The rows of a group lie close to one hidden flat surface of 11 dimensions, which may be shifted away from zero. Surfaces can cross.
(in the rows, 128 means zero)
Known rows, each followed by its group:
[105 117 119 144 122 105 174  92  77 166  94 141 176 118] => zeziz
[121 111 136 130 106 109 123 102  98 113 105  81 161 156] => bug
[194 200 144  93 106 114 123 112 148 150 123  96 114 162] => Mit
[113 128 114 136 208 162 148 154 139 100 173  88 108  89] => zeziz
[ 77 183 167 138 123 113 173  79 124 167 158  94 101 126] => zeziz
[ 83 156 141 124 202  80 144  99 145 167 117  88  73 122] => bug
[136  87 142 113 126 150  81 109 106 129  84 161 179 137] => bug
[131 137 112 152 122 156 117 159 118  99 107 164 120 100] => Dud
[119 114 118 166  68 133 119 159 129 119 143 126 135 135] => bug
[123 154 161  95 155 133 101 127 164 141 158 170  76 131] => bug
[ 93 100 113 169 174 119 138 101 159 177 106 110 154 141] => zeziz
[140 130 118 106 111 193 134 185 128 141 119 171 148 127] => bug
[112 162 128 137 123 174 159 169  71 119 125 133 140 154] => Dud
[154 130 150 149  76 187 155 128  98 106  96 114  73 124] => Mit
[ 90 100 117  82 169 127 155 142 103  96 120 169 124  99] => Dud
[106 166 134 173 203 157 114 118 110 125 133 187 123 132] => Dud
[106 128 153  98 170 145 134 108 192 165 119 104  84 133] => bug
[114 154  87 164 149 125 174 149  97 112 115 146 128 114] => Dud
[ 97 118 130 143 122 153  89 164 151 100 134 126 126 168] => Mit
[135 122 110 151 101 108 132 105 178 154 113 185 152 163] => Mit
[147 117 103 133 144 105 126 166 141 142 156 123 155 205] => zeziz
[ 64 148 106 101  98 113 138 130 152  96 108 125 193 141] => zeziz
[181 103 111 154  97 136 171 106 111 125 170 111 167  95] => bug
[138 148 100 184 146 110 138 133  86 148 117 146 150 120] => Mit
[141 123 133 123  80 131 105 144 138 131 143 144 119  89] => Dud
[ 91 111 177  71  88 131  70  84 137 128  54  82 137 117] => Dud
[117 151 118 153  81 118 132 138 108 148 110 124 145  87] => Dud
[ 90 150  92 122 177  69 152 160 143 140 126 144  71 117] => bug
[121 194 113 113 140  90 136 118 143 118 114 181 110 123] => Dud
[196 146 138 147  90  95  95 127 141 119 153 136  63 137] => bug
[149 165 158 115 158 167 103 126  65 133 152 161 171 115] => Mit
[185 157  94 101 108  40 136 130 143 126 161  99 144 144] => zeziz
[ 74 136 167 166  85 176 143 129  75 127 119 165 100 125] => Mit
[126 111 157 168 125 171 100 105 166 173 106 118 109 140] => Mit
[118  77 152 121 182 163 137 120  96 137 148 127 117  99] => Dud
[141  76 130 201 117 162 117 140 125 149 134  59 131 133] => bug
[139 168 120  88 101  90 113 123 157 125  92 170 113 159] => zeziz
[156 168 101 127  41  90 128 146 144 142 112 140 127  81] => Dud
[162 115  60 130 111  28 148 123 122 145  88 155 172 142] => zeziz
[134  88 110 167 184  97 117 140 148 148 147 130  86 131] => zeziz
[118  94 145  94 108 108 118 131  66  86 142 181 117 110] => zeziz
[127 184 132 149  68  69 119 109 157 162 146 124 121 148] => zeziz
[177 147 134  81  68 144 102 134 138 126  50 153 119 150] => bug
[ 81  80  88 126 132  98 140 145 193 145  96 101 148 174] => bug
[152 107 132 115 185 155 106 153 143 102 173  99 104 124] => zeziz
[165 103 168 100 143 162 107 104 117 112 149 200 100 140] => Mit
[103 163 145 180 107 106 103 114 151 166 136 105  99 117] => Dud
[142 172  93 148 132  94 135 124 167 148  62 126 123 167] => Mit
[140 105 150 107  76 134 120 136 124 126 174 103 138 121] => Dud
[164 119 119 150 138  77 153 126  68 165 111 132 101 155] => Mit
[124  99 102 181 131  66  91  83 168 121 143 124 177 119] => Dud
[133 198 108 111 109  99 168 103 153 101 132 138 130 115] => Mit
[ 41 137 116 144 128 150 140 155 160 121 108 124 138 164] => zeziz
[ 94 149  90 104 181 114 126 136 140 114  54  91 165 135] => Mit
[ 49 132  92 114 141  88 160 161 164 142 150 163 152 141] => bug
[177 122  85 158 193 107 123 125 137 119 102 153 119 122] => Mit

New rows, each followed by its group:
[119 109 133 148 143 169 136 150 125 150 189 127 165 139] => bug
[139 129 136  94 222 142 118 116 165 145 138 164 117 156] => zeziz
[137 115  98 137  80  98 164 101 194 139  72 133 117 166] => Mit
[143  87 154 155 151  99  80  77 163 147 123  76 107 163] => bug
[ 86 128 158 105 111 117  91 128 104  96 102  88 123 191] => bug
[154 233 133 140 107 109 131  99 131 137 118 145 123 132] => Dud
[120 127 177 140 131 170 125  79 127 161 100  74 106 114] => zeziz
[150 118  90 132 131 120 132 182 130 189  90 169 125 127] => Dud
[124 204 119 121  89 111 140 123 124 171  96 112 186 164] => Mit
[ 88 130 168 107 180  99 107  84 171 153 143  79 108 183] => bug
[160  88 118 138  91 142  85 166 124  85 108  94 108 113] => zeziz
[146 156 136  99 105 124 147 111 129 128 126  56 149 139] => zeziz
[149 109 102 173 173 108  96  86 135 117 163 197 199 102] => Dud
[ 93 162 131 108 144 106 124 134 152  94 160 109 104 128] => Mit
[112 154 143 123 140 149 155  98 165 203 125  74 166 156] => bug
[119 129  97 163 173 121 175 145 126 152 137  80 131 137] => zeziz
[135 137 141  81 143 131 141  78 154 135 126 134 153 107] => Mit
[113 192  92 152 119 137 186 160 112 133  97 135 124 123] => zeziz
[108  79 136 130  85 104 150  56 186 110 131 104 107  83] => bug
[ 75 121 122 197 153 149 133 124 139 176 115 150 139 133] => zeziz
[122 135 133 140 142 169 113 140 116 107 115 117 131 116] => Mit
[ 72 119  79 145 124 112 157 155 130 103 126 111 194 130] => zeziz
[119 130 163 103 108 133 146  89 137 136 107 155  84 144] => Mit
[144 107 127 103 110 141 149  98 105 110 130 151 181  99] => bug
[162 148 128 108 139 134  81 143 199 141 107 123 109 192] => zeziz
[153  83 155 132 133 199  95 136 120 154  70  77 132 152] => Mit
[137 150 127 183 150 120 117 103 170 179  89  98  92 132] => Mit
[136 162 129 111 109 167 116 161  94  74 115 174 134 161] => Mit
[200 111  98 151 148 163 124 134 135 113  98  95 148 110] => Mit
[119 161 111 152 130  81 122  86 117 182  86 134 202 139] => Dud
[121  97 128 126 123 167 156 155  80 105 140 102 145 127] => Dud
[134 193 108 123 168 143 148 120  86  94  82 164 145  98] => Mit
[166 198 121 198 131 114 130 123  89 180 101 173 108 144] => Mit
[126  97 141 161  76 203 117 132 166  92 161 137 135 115] => Mit
[165 116 129 109 111 150 140 150 155 121 136  66 118 189] => bug
[113 209 123 134  89 185 120 142 170  81  75 158 119 147] => Mit
[138  87 117 144 124 156 107 142 111 159 105 123 207 159] => Mit
[136 137  93 163 129 140 100 139 185 113  86  91 129  74] => zeziz
[179  98 121 132 172 144 113 130 112  83 184 150 138  93] => Mit
[ 75 148 126 146  92  78 117 120 166 124 140 124 102 131] => zeziz
[107  82 143 149 127 120 129 135  97 142 184 104 150 166] => zeziz
[102 109 112 124 132 149 141 141  86  64 125 137 179 138] => Dud
[174 113 124 118  96 158 121 152 124 100 121 103 133 147] => Dud
[121 137 107 144 148 112 134 176 155 138 184 111 141 204] => zeziz
[ 61 121 142  91 153  96 133  86 135 127  72  78 131 148] => bug
[145 186 135 111 130 106  99 132 170 158 107 159  97 177] => Dud
[171 137  98 167  77 127 149 106 190 144  94 150 133 152] => Mit
[181 128 113 115 139 145 105 131 140 102 122 201 152 164] => Mit
[146 160 114 140  85 127  91 125 124 153  69 159 177 106] => Dud
[163  84 130 158  93 123 118 140 137 167 125  92 127 178] => Mit
[ 75 132 168  93 101 183 159  90 133 120 140 150 133  58] => bug
[144  88 123 159  69 114 139 140  88 188 109 137 174 199] => Mit
[111 110 122 148  82 172 126 140 140  97 145 176 171 136] => Mit
[173 117 119 134 119  84 145  98 145 129 163  79 139 139] => Dud
[122  90 126 198 137 133  75 132 157 122 166 138 124 117] => Dud
[128 105 117 122 147 164 118 145 104  97 109 163 144  90] => zeziz
[138 137 113 103  81  86 125 126 132 112 156 136 192 164] => Dud
[172 142 125 115  90 107  90 143  81 111 105 151 166 175] => bug
[180  94 120 122 141 137 147  99 149  72 142 208  89 108] => Mit
[104 164 135  99 154 129 162 113 121 128 107 149  95 120] => zeziz
[178 123 169 103 106 170 127  92 118 140 113 199 106 151] => Mit
[102 123 159 107 178 151 132 128 125 140 125 168  71 168] => zeziz
[111  96 105 146 121  77 147 100 147 147  70  58 126 135] => zeziz
[174 123 132 171 104 115  59 132 182 144 142 102  90 119] => zeziz
[ 96 128 121 175 171 165 150 114 158 188 101  83 167 162] => zeziz
[209 134 114 167 136 147 105 143 142 148 182  60 164 116] => zeziz
[109 107 111 185  75  90 112 128 121 128 113 127 118  89] => zeziz
[175 135  94 118 152 112 122 139 158 118 146  81 160 126] => zeziz
[155 125  88 156  84 111 145 166  64 104  83 109 141 118] => bug
[150 180 119 190 110 175 121 152 137  89 117 143  86 119] => Mit
[108  97 126 132 165  96 133 102 180  90 186 139  83  96] => Mit
